The same things were measured in two ways. Each way mixes the same 10 hidden numbers, adds some noise and spreads widely along 6 directions of its own, which tell nothing about the thing.
In the rows, 128 means zero.
Some things both ways: the first way, then the second way.
[152 142 111 102 115 174 121 131 140  99 145 130 186 134 129 161 133  96
 128 104 122 103 150 133 116]
[134 105 134 156 118 156 139 103 111 140 110 109 134 128 143 127 141 104
 128 148 134]

[134  89 150 128  96 109 112 133 145 119 129  74 150 127 158 149 148 120
 129 107 130 146 149 131 123]
[145 115 111 133 146 122 156  96 137 163 143 138 147 157 151 123 126 136
 103 130 134]

[167 151 116 117 130 183 142 140 122 136 135 132 162 117 112 141 144 112
 152 129 146  95 140 146 136]
[103 155  90 151 102  76 155 100  90 153  90 120 192 139 134 100 137 144
 134 144 107]

[137 155 122 134  87 123 124 155  90  99 139 141  82  76  99 111  86 109
 124 115 107 124 134 116 110]
[102 133 132 137 113 146 123 148 104 119 106 117 126 108 115 109 145 146
 127 136 133]

[167 122 127 125 141 128 117 118 148 115 113 115 142  88 128 137 170 115
 146 143 136 100 130 158 122]
[127 138 114 135 131 141 133 139 134 128 148 123 120 138 143 113 135 112
 149 125 133]

[173 101 116 146  97 123 163 117 119 152  89  83 114 149 150 164 113 162
 130 105 111 128 104 132 124]
[110 143 116 134 117 124 135 101 105 151 101 138 164 126 107 134 117 131
 138 166 106]

[162 104 145 148 119 117 128 133 118 116 109 115 123 109 131 128 135 144
 149 141 138 117 122 139 147]
[ 95 144 140  79 122 101 134 147 145  94  94 143 115 111 109 148 131 118
 156 102 143]

[170 156 124 113 115 130 158 142 102 162 123 110  99  91 117 142 157 148
 121  86 115 109 153 129 125]
[126  94 141 158 119 156 120 132 140 123  96 143 114 102 116 120 121 139
  99 135 137]

[182 166 117 156 104 186 151 140 120 130 103  79 101  89 122 124 117 126
 151 114 128 122 160 124 155]
[141 166 158 109 143 126 125 156 111  86 132 132 121  99 109 145 126 111
 108 146 138]

[130 115 135 143  97 131 111 125 136  77 125 141 163 130 132 136  79 109
 133 135 132 137 113 128 123]
[ 95 142 148  81 122 116 127 144 114 122 131 122 133 153 118 139 162 124
 165 144 165]

[140 142 119 157 119 113 140 116 140 132 123 166 149 134 132 134 129 149
 146 112 162 132 105 165 117]
[146  96 121 149 141 135 104 130 140 143 146 144 124 147 142 119 116 125
 139 134 125]

[154 133  98 103 126 142  99 112 153 151 119 103 124 118 140 145 156 143
 143 110 124 124 117 131 110]
[125 111  90 134 162 138 155  96 138 160 161 112 146 154 127 151 121 133
 100 115 132]

[148  89 159 173 138  79 129 104 146 111  89 133 123 133 149 149 148 190
 137 117 134 128  98 127 146]
[123 144 112 126 136 108 128  94 143 118 119 173 176 131 100 131 115 128
 168 143 106]

[ 66 127 130  94 139 125  77 123 153 146 166 127 158 140 105 135 139 118
 113 103 130 157 106 106  82]
[145 101 145 117 144 111 113 125 145 113 138 146 109 129 132 140 114 138
 121 114 125]

[159  96 147 115 123 101 139 109 119 149  87  34 103 110 134 163 160 142
 110 104  89 119 140 114 109]
[121 161 159 111 108 128 129 150  98 116 117 109 136 143 121 122 146 142
 140 147 133]

[ 83  92 155 135 100 110 122 160 111 135 150 113 114 122 112 126 103 101
 113 117 103 161 123  96 120]
[115 152 146 116 109  80 135 127  93 136 116 124 145 161 148  90 128 163
 128 150 124]

[ 62 184 106 132 155 119 106 126 125 143 162 236 114 101  76 120 132 100
 126 118 126 126 101 120  96]
[125 104 125 136 115 120 129 141 134 117  84 144 140 128 126 112 140 126
 161 103 153]

[111 148 135 137 117 138 139 120 128 111 136 214 156 128 107 140  96 105
 133 126 121 120 109 122 123]
[135  81 173 140 110 151  73 165 126  88 153  90  63 155 154 112 139  98
 199 124 162]

[120 132 123 140 161 125 127 103 138 140 102 152 119 124 111 145 122 152
 114 119 106 130  83 104 128]
[149 105 144 105 146 168 128 118 152 112 145 145  90  90  93 151 141 126
 107 136 173]

[ 92 116 118  85 152 139  84 112 177 131 150 162 190 151 133 148 143 108
 116 109 115 146 102 117 109]
[120 120 127 160 124 135 125 130 100 132 129 104 132 143 158 113 131  88
 147 156 146]

[114 112 101 119 151  89 116 108 133 154 111 145 104 131 122 144 123 159
  99 103  91 143  67 112 100]
[108 107 139 128 128 162 125 120 116 151 154  96 104 156 150 126 136 124
 141 149 138]

[136 149 117 135 151 123 122 108 102 168  99  93 128 131 118 145 132 169
 123 119 143 139 119 127 134]
[142 120 108 110 139 115 157 110 150 139 126 139 132 110 132 160 145 133
  89  91 119]

[123  95 136 152  75 129 154 121  93 184 103 119 122 148 138 170  76 118
 129 156 118 152  95 110 141]
[115 160  95 140 125 101 139 124 114 134 128 134 166 138 117 107 117 142
 142 133 109]

[121 126 121 142 149 112 116 147 100 130 120 129  94  99 108 109 126 137
 132 127 112 134 116 118 140]
[111 137 116  96 120 108 164 113 145 140 117 126 122 129 141 138 143 132
 115 105 135]

[154 146 103 159 138 109 128 121 137 136 108 130  94  80 115 125 151 144
 141 130 143 117 102 159 113]
[127 128 115 120 142 138 134 127 142 122 117 155 123 103 130 139 128 103
 151 113 121]

[154 134 110 102 115 133 130 131 111 114 133 135 137 129 125 144 146 110
 144 101 110  93 147 142 102]
[126 101 106 151 109 158 132 116 168 148  99 159 137 126  85 138 116 147
 117 128 134]

[152  96 159 174 107  98 166 104 140 157  83  75 125 130 155 159 163 144
 150 120 139 131 135 151 133]
[182 128 118 141 137 120 132 129 132 129 118 161 135 116 125 125 111 113
 127 118 128]

[150 111 113 126  98 167 133 131 147  81 123  71 184 146 139 132 114  60
 151 120 120 120 154 162  98]
[137 190 107 133  99 115 103 130 150 145 127 204 172 136  79 129 106 101
 170 198 102]

[156 123 123 105 121 135 108 132 119 152 122  78 109  81 110 134 132 135
 117 137 123 126 111 123 116]
[107 150 125 127 147 136 104 133 153  93 163 151 109 103 114 129 104 131
 138 134  91]

Other things, the second way, with their names:
<489>: [150  97 128 149 126 172 150  95 120 159 142 107 107 122 148 102 146 169
  87 128 121]
<626>: [127 144  94 121 127 135 148  84 144 172 124 164 140 110 115 147 121  96
 125 169 115]
<307>: [149  95 166  93 145 116 127 129 129  97 153  87  85 144 165 155 140 124
 139  75 133]
<106>: [143 102 110 134 123 102 121 121 143 129 128 136 122 143 152 118 131 103
 178 100 136]
<218>: [138 107 131 112 124 124 120 128 142 125 104 162 128 124 118 132 141 128
 167 116 140]
<268>: [139 119 150 168 138 119  91 170 117  72 124 132 121 116 130 106 112 113
 130 129 140]
<403>: [140 109 131 160 112 132 124 153 122 126 102 127 160 157 124 110 145 146
 136 115 143]
<120>: [119 145  68 173 104 124 103 129 147 120 124 157 171 127  72 105 114 148
 178 125 100]
<616>: [ 87 104 100 162 120 145 130 126 101 132  91 118 139 105 136  94 139 130
 152 126 133]
<270>: [120 153 137  63 129  90 157 131 145 107 129 121 124 130 109 160 146 151
 117  87 141]
<141>: [100 110 140 102 130 119 117 133 133 137 132 135 109 135 147 137 154 112
 132 146 165]
<450>: [140 114 133 112 153 174 138 126 156 130 133 165 107  85 105 148 153 129
  74 138 163]
<283>: [114  95 133 143 131 145 142 108 137 113  92 120 161 144 103 139 121 161
 137 100 125]
<476>: [149 125 122 110 142 165 138 110 157 134 109 188 137  85  86 152 145 124
 122 139 134]
<68>: [137 110 103 156 121 160 112 110 129 160 128 150 141 117  93 129 133 115
 130 179 151]
<292>: [148 112 130 112 118  94 128 124 123 132 121 124 112 112 133 149 146 116
 101 123 159]
<226>: [162 114 129 153 129 145  89 158 144  92 139 147  62  77 135 124 101  74
 142 126 124]
<159>: [136 172 153 128 140 108  95 170 111  58 120 171 153  99 100 105 135 134
 172 137 123]
<541>: [111 140 129 137 112 128 111 147 134 127 113 148 131 119 121 137 120 112
 128 151 110]
<152>: [119 143 128 109 164 116 120 131 123  67 146 132 117  76  98 149 124 106
 125 125 150]
<199>: [179 132 128 106 147  66 133  99 121 131 156 149 124 135 166 130 123  96
 135 135 133]
<91>: [113 124 167 115 121 132 140 140 108 127  81 138 138 136 138 116 142 156
 110 141 146]
<175>: [107 130 121 137 116 104 123 150 128  80  54 159 151  82 105 114 122 131
 160  96 123]
<51>: [144 113 152  97 139 126 127 126 145 108 155 125  91 128 130 145 131 128
 124 112 153]
<516>: [123 129 115 178 116 131  92 140 144 116 139 144 150 161 134 104 109 116
 188 136  90]
<655>: [175 138 150 130 136 112 123 118 117 125 145 137 123 147 137 129  96 121
 121 153 116]
<265>: [101 102 110 140 115  96 132 101 126 139 114 110 160 170 136 124 130 132
 171 117 134]
<378>: [157 131 165 113 123 128 130 136 159 115 117 171 132 165 127 109 119 161
 148 119 128]
<56>: [102 148 127 136 128 124 123 138 101 115 153  90 144 166 138 118 138 111
 162 147 145]
<131>: [127 107 144 146 129 122 145 113  88 120 103  74 133 141 193 136 140  74
 153 110 116]
<263>: [104 130 112 101 126  94 119 107 172 124 142 168 120 125 132 133 130 122
 165 119 111]
<76>: [137  75 143 126 132 178 108 124 164 139 171 106  59 140 124 160 111 125
 106 130 140]
<165>: [ 98 140 108 136 110 110 135 121 126 135  82 146 159 114 110 134 116 134
 137 131  99]
<27>: [135 123 114 146 132 108 151 101 116 139 133 103 148 156 150 117 118 129
 125 123 125]
<415>: [102 147 114 131 149 109 142 128 108 129 121 136 178 157 121 113 121 140
 140 140 141]
<83>: [118 171 116 168  93 100 127 142  55 136 114  85 181 143 127  96 146 134
 133 170 121]
<464>: [152 119  87 182 127 150 127 105 122 152 181 100 120 144 134  96 113 128
 125 148 129]
<65>: [123 142 109 119 114 115 124 143 133 152 162 116 115 157 120 123 128 144
 116 143 145]
<353>: [152 124 128 121  88  84 117 116 122 158 138 117 117 181 169 119 122  99
 181 140 118]
<360>: [130 115  98 116 121  96 182  88 112 155  71 126 157 105 143 140 157 117
 112 102 144]
<496>: [121 109 122 133 135 130 126 134 126 132 139 125 113 133 147 115 150  98
 134 141 186]
<492>: [116 106 152 139 127 133 121 152 110  89 103  98 141 144 116 123 133 144
 154  99 152]
<195>: [139 125 185 129 140 179 117 137  98  82 153  74 112 147 125 147 134 103
 152 145 146]
<47>: [149 135 137 142 119 134 161 109  88 155 106 102 155 152 154 110 135 142
 113 141 119]
<336>: [139 131 101 159 130 153 154 122 107 127  80 140 149  70 111 120 132 119
  98 126 133]
<275>: [168 113 136 119 131 150 172 129 140 140  71 158  84  53 144 137 128 119
  39 102 137]
<382>: [117  85 124 112 154 140 120  94 167 132 182 129  88 140 153 141 135 121
 148 110 130]
<614>: [176 107 145 164 108 136  64 154 134 118 140 149  96 123 110 126  95 119
 135 160 112]
<180>: [141 108 112 111 157 129 125 112 180 150 153 180 113 117 125 164 117 121
  87 128 121]
<171>: [146 116 117 136 144 153 147 126 140 132 120 142 121  90 119 146 147 111
  78 122 154]
<438>: [172  67 116  99 156 142 134  89 197 147 119 212 125 114  87 163 124 132
 125 108 172]
<641>: [100 153 124 153 119 146 137 156  93 129 104 112 152 132 134 101 145 121
 132 148 139]
<407>: [ 74 157 170 101 123  85 127 154  82  76 107  92 154 176 155 107 134 129
 212 120 128]
<151>: [ 91 106 163 109 123 122 138 157 102 115  77  99 111 121 176 133 159 121
 127 100 143]
<644>: [134  95 156  97 128 128 134 135 137 103 125 101  84 123 134 148 139 139
 113  86 154]
<669>: [161 133 143 150 135 134 138 109 119 116 140 126 139 152 152 111 118 122
 139 134 112]
<183>: [ 97 110 113 129 127  93 120 118 133 117 131 133 124 120 145 105 146 141
 148 110 136]

Some of these things the first way, each followed by its name:
[130 104 175 195 103 140 159 131 152 136  98  72 145 133 144 130 114 134
 144 121 151 174 135 129 166]  <199>
[170 113 121 124  87 177 144 140 127 117 136  85 177 135 141 179 146  79
 148 126 135  88 164 151 123]  <47>
[141 135 148 138  67 122 140 120 100 142 117 151 110 124 138 170 108 135
 136 111 117 119 137 102 132]  <492>
[129  80 127 121  90 108 133 124 104 133 109 111 142 183 156 154  78 148
 118 101  94 154 101 106 121]  <76>
[118  84 149 161 114 125 149 114 122 140 109 169 199 182 147 151  83 126
 143 163 152 152  84 145 159]  <226>
[137 125 130 139 189 114 138  92 102 205  68 100  93 127 112 155 160 195
 127 139 114 124  86 102 152]  <270>
[145 132 147 143  91 144 144 133 135 132 117 140 157 110 141 138  92 113
 124 128 136 153 129 131 155]  <496>
[191 147 134 167 124 111 167 116 107 119  91 166 134 120 141 143 144 173
 160 116 159  96 135 169 157]  <516>
[114 172  97 121 157 124 109 115 126 154 119 118 103  88  98 130 126 139
  97 106 114 142 107 117 105]  <450>
[124 135 130 110 108 173 136 116 114 142 120 126 171 161 123 159  90 104
 127 120 111 132 132 103 132]  <83>
[ 86 128 131 149 116 105 109 117 137  99 144 175 160 137 109 142 108 100
 129 131 144 132 101 140  92]  <218>
[122  96 156 177 114  57 165  81 138 184  73 103 114 151 157 174 138 182
 114 100 131 160  91 130 119]  <438>
[115 187 119 138 109 196 123 158 123  93 156 145 153 117  94  88  82  84
 152 107 142 142 157 125 129]  <292>
[123 127 114  79 100 178 108 103 140 176 128 106 171 140 132 183 103  89
 108 134 105 140 115  99 112]  <56>
[146 100 147  89 148 110 118  90 159 164 114 118 161 142 141 173 190 163
 128 105 123 113 111 127 110]  <265>
[161  98 145 161 139 118 166 113 122 143  81 162 118 132 141 146 131 157
 150 138 110 114  96 127 167]  <464>
[146 113 147 141  80 140 137 146 118 125 123  98 117 118 143 139 120 116
 143 110 115 135 155 112 145]  <27>
[112 169  97 140 151 156 132 124 119 171 129 153 122 117  96 139 130 121
 130 124 129 128 107 125 124]  <360>
[150 147 121 134  85 154 149 121  97 172  97  80 139 131 140 164  87 126
 114 118 126 153 140 118 144]  <171>
[ 84 112 128 120 117 111 122 127 103 167 146 145 158 159 123 175 108 123
  93 113 121 150 105 105 119]  <91>
[143 117 135 142 143 111 121 145 111  74 137 156 135 104 104 135 139 130
 131 128 128  90 127 133 127]  <489>
[150 120 168 180 119  97 103 143 133  34 122 138 119 103 132 100 139 163
 168 112 155 118 152 132 152]  <307>
[124 181 100 131 131 133  87 165 118  76 178 198 146  90  98  95 120 124
 141 112 168 120 135 155 121]  <151>
[133 152 116 134 129 136 122 131 135 127 131 152 158 120 120 118  95 143
 118 112 149 155 103 142 129]  <141>
[136 178 120 123 123 134 150 103 104 172 115 156 141 128 118 170 148 132
 132 105 137 108 144 136 115]  <403>
[132 138 108 112 125 119 127 111 126 203 106  45 130 134 134 145 128 160
 102  96 136 173 111 135 105]  <180>
[150 108 177 111  88 158 139 107 136 162 123 129 230 171 163 192 128 136
 135 132 169 137 145 127 167]  <268>
[155  99 141 147 136 106 131 161 117 112 128  66 129 100 132 120 175 125
 143 115 140 119 163 158 138]  <275>
